The same things were measured in two ways. Each way mixes the same 11 hidden numbers, adds some noise and spreads widely along 6 directions of its own, which tell nothing about the thing.
Some things both ways: the first way, then the second way.
[ 13.1 -15.8 -41.6   7.8   2.2 -13.5 -15.3  26.8 -14.7  26.7   9.5  27.7
  -8.4 -21.0  -5.4 -18.1  26.9 -11.2  13.7 -35.7]
[ 10.1   8.6   5.4 -18.9 -13.6  21.8   0.0  12.1   4.1  -3.2   7.6  21.3
  -3.0   5.8   3.4   2.2  11.6   1.5]

[  3.5   4.2   7.3 -13.8   0.0   0.4  -6.7  -5.9 -19.2   7.8 -33.9 -22.4
  -9.9  22.3   4.9 -19.4 -13.5  19.9  14.6  -6.8]
[ -4.8  15.0  11.1  -1.3 -12.4  13.9  12.5  21.3 -20.2   6.0  10.7 -10.6
  -4.6   2.5  -3.3   5.7  10.1  -6.5]

[ -6.9 -12.0  11.7  -2.0 -11.8  -1.7   2.1  -3.3 -34.0  13.0  -4.9   8.4
  -3.8  -8.8  20.8 -12.8  -7.0   9.4  -9.2 -48.2]
[ 30.0  29.7  45.9 -62.3 -18.2  17.1  -2.1  -0.2 -11.3 -12.4   0.9 -10.1
 -32.9   2.6 -14.0  13.2 -17.6 -10.0]

[-39.0  -5.7  -7.8  15.7  -6.5  -2.6   7.7  -4.0 -20.2  -6.5  17.3   3.3
   3.1 -38.3 -20.8   2.8   8.3  -4.3   5.9 -44.3]
[  2.6 -30.8 -20.9  -9.2 -15.0  -3.8 -18.9 -34.6  -9.7  -2.1   1.9  12.0
 -31.1   0.9  -5.5   3.3   1.4  -5.2]

[-13.0  20.4  14.4 -18.3  -9.2  -8.5   6.6  21.5 -12.7   2.3   0.9  -5.9
  -2.6  21.3  10.3   1.1 -11.0  -2.0 -32.6  22.1]
[ -7.7   6.3 -32.6  15.1  -2.0  -5.5  16.0   6.2  16.5  10.4  -2.3  17.3
  27.2  -5.7  -4.6  -4.3  14.7  -8.2]

[ 28.4  -7.1  31.8  -7.9  19.7   3.0  14.9 -21.0  27.9 -16.6  -9.9  -6.9
  -8.2  22.7   1.4   7.9 -15.7   5.2   0.2  33.6]
[  8.1  -6.4   8.7  16.3   1.1  -6.8  16.1   0.4 -12.8   6.3  -1.8  -4.0
   1.6 -19.7  35.8 -19.2  -7.4   1.1]

[  0.8   9.6 -23.6  12.2   0.0   4.0  -8.6  30.3  17.6  -9.8   8.6 -21.0
   7.2   5.3  -8.6  -3.7  -2.3 -10.4  19.5  -1.6]
[ 12.9 -18.1  -8.1 -19.3   5.1   6.7   9.2 -39.0   0.5   4.2 -10.2  11.4
  -7.8  -3.5 -30.9  24.9  16.2   2.8]

[  7.0   1.1  -2.0 -26.4  -3.6   0.5 -20.6  -9.8   9.0   7.3 -23.3  18.7
  -3.2  -1.2 -13.5  -4.2   4.7  23.4  22.3 -23.6]
[ -5.2   6.4   3.4   1.0   8.7  24.4  -4.7 -12.9   6.8  10.4 -11.7  11.4
  23.6 -20.6 -17.9  -8.8  16.0   8.9]

[ -0.1  12.4  10.8 -21.6  -7.4  -7.7   1.7  -2.1   7.2   6.5  -5.2  10.7
  -6.0  21.6   0.6   9.1   2.4  14.5   0.4  11.2]
[-13.4  12.2   2.4   5.7  15.7 -14.1 -15.9   8.7  -1.3   3.9  -5.5   8.1
   7.5   0.7  -7.4 -20.5  -6.7  11.9]

[ -7.8   0.4  16.1 -15.1  -8.3  -3.5   2.9 -16.2 -26.1  16.8 -12.0  11.9
 -10.6  11.3  18.6  -0.4   4.2  16.5 -22.9   2.3]
[  5.5   8.0  11.4 -20.4 -13.2  10.7  16.0   7.3  -8.2 -13.3 -11.1  -1.8
  -6.7   5.8 -11.9  -2.9  -2.2  -6.1]

[  2.6  16.4  -6.7  -1.4  -5.9 -20.9   0.5  -0.8  19.4  -8.7   1.8  14.4
  14.4  -8.0  -3.9  10.2 -20.4  -6.6  24.6 -28.1]
[ -1.5   7.0  -7.1 -13.7  -1.8  -8.8 -39.0   9.9 -22.1   2.6  30.7  -7.5
 -35.0   9.7  16.5  -8.7 -13.6  -6.5]

[ -1.4 -23.2   6.9   9.8  20.4  18.3  -2.4 -16.6 -21.5   2.9 -20.3 -22.9
   1.7 -22.2   5.0  -7.5   5.4  -9.2  -5.3  -5.9]
[-13.8 -20.3 -35.0   1.4  12.0   4.8 -25.6 -10.3  16.0  -3.6   3.1  21.6
  11.5   4.1  -3.7 -11.5  18.0  -4.0]

[ 13.4  -4.0 -27.7  21.0   3.5   6.8 -13.8  13.0  23.7   2.3  27.4   4.1
   0.9  -6.9 -11.4   7.9  13.1  -3.0  28.8 -23.1]
[  1.9 -14.6  13.7  13.3 -35.1 -17.3  16.3  -4.0 -40.2  22.0  -9.9   3.1
 -10.2  -3.8  45.8  25.9  -3.5   7.7]

[-22.9   5.5  16.9 -16.2  -2.2   7.8  14.0   0.5 -22.3   5.3  -5.9 -26.5
  -6.1   6.6   5.1   5.4  -4.9  -5.7 -20.4  15.9]
[ -6.2 -32.4 -21.1  31.0 -15.2  -2.5  31.4  13.6 -11.7  15.4  -9.9  12.2
   1.4   9.7   5.2  15.0   7.1  -8.8]

[  3.0   5.4 -22.9  -3.3  -4.5  15.6 -22.7 -12.5  20.6   5.3  12.8   8.3
  -6.3  -5.3 -25.4   7.4  16.6  11.7   9.8  18.1]
[-17.5  11.9  14.5  14.4   0.7  -2.2  20.4  14.8  -4.5  33.1 -15.7 -12.3
  29.8  -4.9  12.5   6.0  -1.0   5.4]

[ 20.1 -21.7 -13.5  -3.3  -7.9 -25.5  -6.2 -20.8   0.3  21.5   5.3  42.1
 -19.8 -14.1   3.0 -11.0   7.8  13.6   8.1 -20.0]
[ 18.9   4.7  15.5 -31.7  -2.8  30.0   5.2   2.0  -9.1  -6.1   3.2  15.2
 -26.1  -3.0 -12.6   4.6  11.9 -12.7]

[  0.9  -7.7   7.7   2.9   9.1  -0.5  -2.1  11.9 -10.1   6.5  12.3 -16.6
   0.9  -6.2   3.9   6.7  -7.8 -15.4  13.8 -32.6]
[ -8.2 -22.4 -18.8  20.5   1.3  11.2  13.3  16.9  12.4  -2.8   0.1  30.3
   5.1  15.8 -17.2 -24.6  -0.8 -23.2]

[ -5.8  13.3  -1.3 -26.0  -4.2  -5.6   3.8  24.6 -10.0  10.4 -19.9  -7.8
   0.4  25.4   3.4 -11.7  -3.6  -4.3 -25.3  30.9]
[  5.9   2.4  -5.3 -32.5  19.8   0.7 -21.8  -3.2  12.6  -5.7   3.9   6.1
  -2.0  -1.5   0.4  -1.2  -1.4   8.0]

[  4.5  15.0   0.0  -2.6   8.1   3.4 -15.0 -19.4   4.8  -5.6 -11.0  -0.8
  -3.9  -0.4  -7.9   6.5   3.3  10.2   1.9  25.6]
[-30.8  14.6 -32.7  23.0  -1.2 -17.3  -8.2   6.6 -10.2   9.5   6.9  -7.5
  14.4  -3.7  16.8 -26.3   1.8   1.6]

[ 20.2 -12.3  10.4   0.6   8.6  21.2  -4.0 -21.8  19.8 -13.9 -28.4  -8.5
   7.5 -20.5  17.1   4.4 -12.1  -0.9  15.2 -31.3]
[-17.2  52.1  20.7  -5.0   6.1  -7.7   2.1  52.4  -7.2  19.4  14.8 -12.8
  16.4   4.6  21.1 -19.8 -25.7  11.3]

[  2.1  -6.4  -3.4  19.8  -3.0   8.2  13.1  -0.4   0.3  -3.4  23.5 -19.1
  12.4   0.3  13.3   4.3 -16.5 -23.5   2.0  -2.4]
[-13.1   1.6   4.6  -9.2   8.1  -5.6  -1.9  28.4   0.2   7.2  20.7   3.6
  -7.7  22.3  10.4 -12.9 -22.2 -26.3]

[-11.5   0.3   2.6   9.6   1.9 -14.0  13.0  20.1  -9.2  -2.8  -1.0  -1.5
   4.3  24.4   3.9 -10.4   5.1   1.3 -17.1  18.0]
[  7.8 -17.6   0.2   3.5 -38.9  -7.4   2.1 -30.2 -42.3   5.2 -13.2   5.7
 -12.2 -29.1  44.3  15.4   7.4   2.1]

[ -7.3 -24.9  -2.9   6.3   2.1  17.5  15.1 -23.3 -30.0   0.0 -20.9   4.0
   0.0 -11.9  -4.5 -20.6  18.9   5.1  -0.1  -5.5]
[-14.2  16.7  10.0  -5.1 -10.1   9.6  -9.9 -22.8   9.5   3.1   5.3   6.8
  28.5 -19.4  -4.9 -19.0   6.9   6.4]

[ 10.4   2.2  -8.1  -7.6  18.1   4.3  -2.9   0.7   2.0  17.4  -6.6 -18.9
  -5.1  23.8 -16.4  -4.0  -5.4  -2.5   0.1  23.7]
[ -3.4  -2.5   7.6   2.7  -8.7  -8.8 -19.7   7.2   9.2  11.3  10.0 -13.0
  13.2  10.8  21.5  12.4   7.3   0.2]

[  4.4  -3.1  -2.4 -13.6  -8.6   5.5   6.1  -4.3  20.2   1.0  19.2  16.4
  -4.3 -10.5 -12.1  13.8  -1.0  -1.5  13.8 -22.4]
[  8.7  -6.5  16.9   5.2  -5.4   3.5  29.0  16.7   1.2  12.7  -7.5  11.8
   0.8   2.3   1.8  -7.4 -29.4  -5.3]

[ -5.3  12.5 -26.5  10.7 -19.9 -15.1  -4.2  12.4  12.2  -0.4   8.3  19.8
  10.4  28.1  -7.7 -10.1   4.2  16.9  16.5  -9.4]
[ -8.8  10.6  14.4 -11.3 -13.4  20.8  13.0 -24.8  -6.7   6.2  -9.9  -1.9
  21.3 -16.5 -12.3  17.8  34.6  -7.0]

[ 12.1 -10.2  -3.5  16.8  -5.7   4.2  39.3 -14.7  29.0 -28.1   7.7  21.8
  18.5 -14.8  11.8   6.0  -8.3 -21.3  -8.4   5.8]
[ 22.3  23.1  28.7 -55.5  14.1 -13.0 -30.4 -40.3   4.6   0.2  19.7  -9.0
 -15.8 -10.7   2.2  14.0  -7.5  16.9]

Other things, the second way, with their names:
<379>: [ -8.6  -8.3 -34.3  14.8   5.0  -0.2  16.6  -5.0  15.4  18.5 -10.3  33.9
  21.1  -5.7 -18.7  10.1  22.8  -4.7]
<66>: [ -1.0  27.0  31.4  18.4 -11.1  -2.4  -2.9  39.4  -1.6   7.7  -8.4 -17.3
  24.5  -2.2   1.3 -11.4  -7.2  -0.5]
<62>: [ 14.8 -39.0 -48.6  30.1   9.5  -5.0  16.1   7.8  -0.2   5.8   4.8  13.3
  -2.0  -0.3  33.9   0.6  21.4  -1.5]
<255>: [ -9.5   9.9  -4.6   5.4  -7.4  15.8  18.9  44.7  -1.2   9.9  -0.6  -0.6
  17.7   3.5   7.8   0.4   2.5 -13.8]
<267>: [  3.7  -0.5 -11.0   4.2 -10.2   6.6 -18.3 -15.0  -8.2  25.4  -4.3   1.8
   1.8 -14.5   1.7  20.9  17.8   5.0]
<72>: [-15.1  -1.7 -12.5   6.2 -19.3  -8.9  12.9 -45.8  -3.1   3.7  -2.8  16.7
  13.8 -16.1  -7.5  -9.4   7.9  -2.9]
<76>: [ -4.2  21.2  38.8 -19.2 -19.1  -9.3   9.0  -6.9 -27.8  18.2   3.9   2.8
  -4.2 -15.2  30.1   7.4 -24.4  -8.2]
<61>: [  5.0   3.7  19.3 -10.4 -12.0  11.1  31.3 -16.0 -45.5  15.9 -13.4  -6.9
 -14.6 -18.4   8.9  26.0  12.0  -2.0]
<139>: [  7.4 -31.0  -4.8   0.0  -9.7  -9.4  -8.9  -5.8 -38.9  -5.3 -18.4   6.7
 -25.2 -13.7  35.7  11.5   0.7   1.3]
<41>: [-12.5 -23.3 -33.4   1.0  23.2  -1.7 -22.6   1.6   4.4  -2.2  -3.1   7.1
  11.3  -1.6  17.9   6.4  29.5   2.6]
<44>: [  9.9  38.6  42.9 -26.1  -5.9  -1.1  -6.9  26.8   9.0   0.8   2.5 -24.2
   9.3   7.3  -3.0  -6.2 -22.4  -2.6]
<79>: [  6.4  -8.4  12.9 -12.5 -17.6  13.4   8.2  -9.7   0.0  -5.1 -23.8  -3.6
  10.0   3.2 -37.4  23.9  11.6   6.0]
<394>: [  6.5  -0.7  12.6  -4.3  20.3   0.0 -15.0  -4.4  11.1  20.1  16.9  26.6
  -0.2   1.8 -18.4  -2.6  -6.6  11.7]
<384>: [  9.6  12.0  -5.4 -10.4  -8.5   5.2  11.2 -10.3  25.4  10.2 -19.5  -5.1
  16.7  -7.3 -15.0  14.4  15.1  -8.7]
<293>: [ -0.3 -16.9 -37.1  -4.4   2.6 -16.9   9.9   3.0 -14.3 -21.3 -19.7  16.9
 -23.6   7.9  -8.2 -17.3 -14.4  -5.5]
<147>: [  2.0  32.5   2.1 -37.9  17.6  -4.2  -0.4 -13.8   4.9 -15.7 -16.8  12.8
   9.5 -12.4 -37.4  -2.7  10.3  27.3]
<38>: [  3.3  -6.9  -5.7  -4.5   1.6 -10.0 -15.6  29.4 -10.9  -0.1  -0.4 -20.8
  -4.8   9.7  29.7  14.0   2.1  -5.9]
<346>: [ -1.3  -6.7  41.1   1.9  -5.9  -9.9 -22.2  -4.4  11.8 -10.0 -13.0  -7.6
  13.1  10.0  -1.6 -21.5 -19.9  17.4]
<174>: [  5.2   4.2 -10.4  10.0  14.1  -4.8   4.4  17.8   1.5   8.1   5.6   3.4
   6.0 -11.5  15.8 -14.9  -5.5   7.7]
<87>: [  1.6   8.8 -22.6  -9.4  -4.0  22.5  11.1 -12.7  26.1 -15.3 -10.4  -3.7
  23.9  -6.6 -39.2 -10.0  27.4 -13.0]
<194>: [ -5.3 -26.1 -28.1  10.7  -2.2  16.6 -14.2  19.2  -6.7  -0.4   2.8  -6.1
   4.0   1.6   9.9  13.9  29.5   0.0]
<367>: [  3.1 -30.2 -31.0  -0.2 -17.9 -19.8  -1.6 -31.4 -27.2  -1.6 -24.1  21.8
 -11.9 -19.3  33.2  18.5  13.5   3.9]
<43>: [-10.5 -15.7 -25.8  24.3 -19.2   2.6  21.3  -5.8  18.4   8.1 -19.2  29.8
  27.7  -1.4 -17.3 -17.3  -5.1 -27.1]
<199>: [  5.7 -14.8 -17.0   9.3  12.0   4.4 -15.5  14.9   3.8  -2.9  18.2  -0.8
  -6.7   9.3   6.8 -10.1  12.5  -2.8]
<17>: [ -0.7  -1.5   8.0 -20.2   0.2 -22.4 -44.5  15.0  -7.1  11.6   0.6 -11.8
  -4.8   5.1  24.3  22.2 -13.4   8.1]
<31>: [  7.8  14.9  24.5 -34.5  11.0   5.2  -9.9 -42.3   8.1  10.9 -16.5  10.8
  -1.3 -17.6 -14.0  12.4   9.0  13.3]
<296>: [  1.6 -11.9  -9.6  10.3   5.7   2.3   6.4  12.1  -5.0   7.8 -12.7  -2.5
   4.2   1.5   1.3   7.4  10.0   5.4]
<56>: [ -8.9  -9.5 -21.5  -5.9  11.2  12.3  -1.3 -14.3  15.0  11.1  -1.5  22.1
  10.1   1.7 -16.5   7.9  24.7   5.7]
<112>: [-32.7   7.4 -16.2   3.7   2.0 -21.5  -3.4 -20.5  -4.5  -3.0   8.1  18.5
  13.0   1.9   2.0 -29.7  -1.3   1.3]
<140>: [  2.4   0.9  23.8  -2.1  -4.5   8.2 -37.4   6.1  -0.4  21.6   1.7   0.2
   2.8  -8.4   3.4   2.8 -12.1  -9.6]

Some of these things the first way, each followed by its name:
[-10.9  -6.9 -32.9  11.2  -8.7  10.2  -4.0  -1.8  -5.3  12.9   2.3  14.5
  -2.6   2.2 -20.3 -10.1  33.6  18.3  18.3 -11.5]
<79>
[  1.7   3.2   8.2  -5.0  -7.7   5.9 -22.5   0.6  -5.9  10.0   4.9  10.9
  -9.2  11.6  -4.6  -0.9  12.0  32.5  14.4 -23.5]
<139>
[  6.6 -18.7  -7.1  10.9  16.0   4.7 -24.8 -32.4   5.5  12.3  21.1  19.3
 -24.0 -34.8 -25.6   3.8  14.9  15.6 -14.8   2.7]
<384>
[ -4.4 -22.5   6.1  27.9  -3.0  10.6  28.7   2.1  -9.4 -11.2   9.1 -25.0
  11.4   6.6  23.5 -11.6  -9.8 -17.1 -15.6  10.1]
<76>
[  7.3  -0.7   7.4 -10.0  -5.3  -3.2   2.5  -7.5  24.4  -1.0   2.0   5.2
  -3.6  -3.1   7.0  10.9 -13.7   3.7  -2.6  -9.2]
<379>
[-10.5  -1.7  19.6 -25.7  -3.0   0.7  -4.1  -1.0 -23.2  14.2 -11.4  -5.7
 -13.2  -1.5   9.3  -3.8  -5.3   5.2 -32.4   5.6]
<31>
[-15.5   0.2  12.5  -2.8 -15.0   6.8  15.2  -8.9 -22.2   3.6  12.8  23.6
   6.2  -1.6   7.9   7.3   4.4   3.7 -18.1 -22.2]
<44>
[  6.2  -0.3  -2.9  -9.4   3.2   3.6  13.3 -15.1  35.6   4.1   7.5  31.0
   6.2  17.6 -27.7  23.3  12.7  16.8  37.2 -32.6]
<346>
[  3.3   6.6  -8.9 -23.3 -10.3 -17.5  -8.2  -6.3  22.8  17.7  11.6  33.8
   6.8   4.7 -28.5   8.3  -6.1  10.6  24.4 -22.4]
<140>
[-24.7   5.6  -1.1   5.9 -25.8  11.1  19.6  -8.7 -22.1 -10.3  16.1  18.9
   2.5  -4.6  -3.0  -0.1  12.0  11.3  -3.5 -12.6]
<72>
[-25.2  13.6 -25.8  -1.2 -13.3   1.3  -2.8  29.6  -3.6  10.9  15.2   0.5
   9.6  17.3 -21.4  -5.8  13.1   2.4  -5.3   7.1]
<17>
[  2.1  -5.4  17.3 -12.8  19.2  -0.9 -12.6 -22.2   4.7   2.1 -24.2  -7.3
   1.9 -29.6   0.4   8.6 -13.5  -6.3  -8.5  -7.9]
<267>
[  7.2 -16.9 -12.1  27.2   5.8   7.9   5.5  14.0  13.2 -19.0 -19.3  -9.0
   4.5   0.9  19.8 -13.7  15.2   2.6  -0.7  -1.3]
<147>
[ -9.5   5.8  12.7  -3.2  -7.1   9.5   8.9  12.4   4.2 -25.8   4.5   6.5
  10.0 -13.3  -0.4   6.7  -1.1  -4.4  -0.3 -21.0]
<174>
[  6.1  -4.5  -9.4   2.2   2.6   0.3 -15.2  -6.3   3.9  19.2  34.4  16.7
  -9.8  -8.3 -16.7  11.1  12.5   1.0   1.9   0.5]
<43>
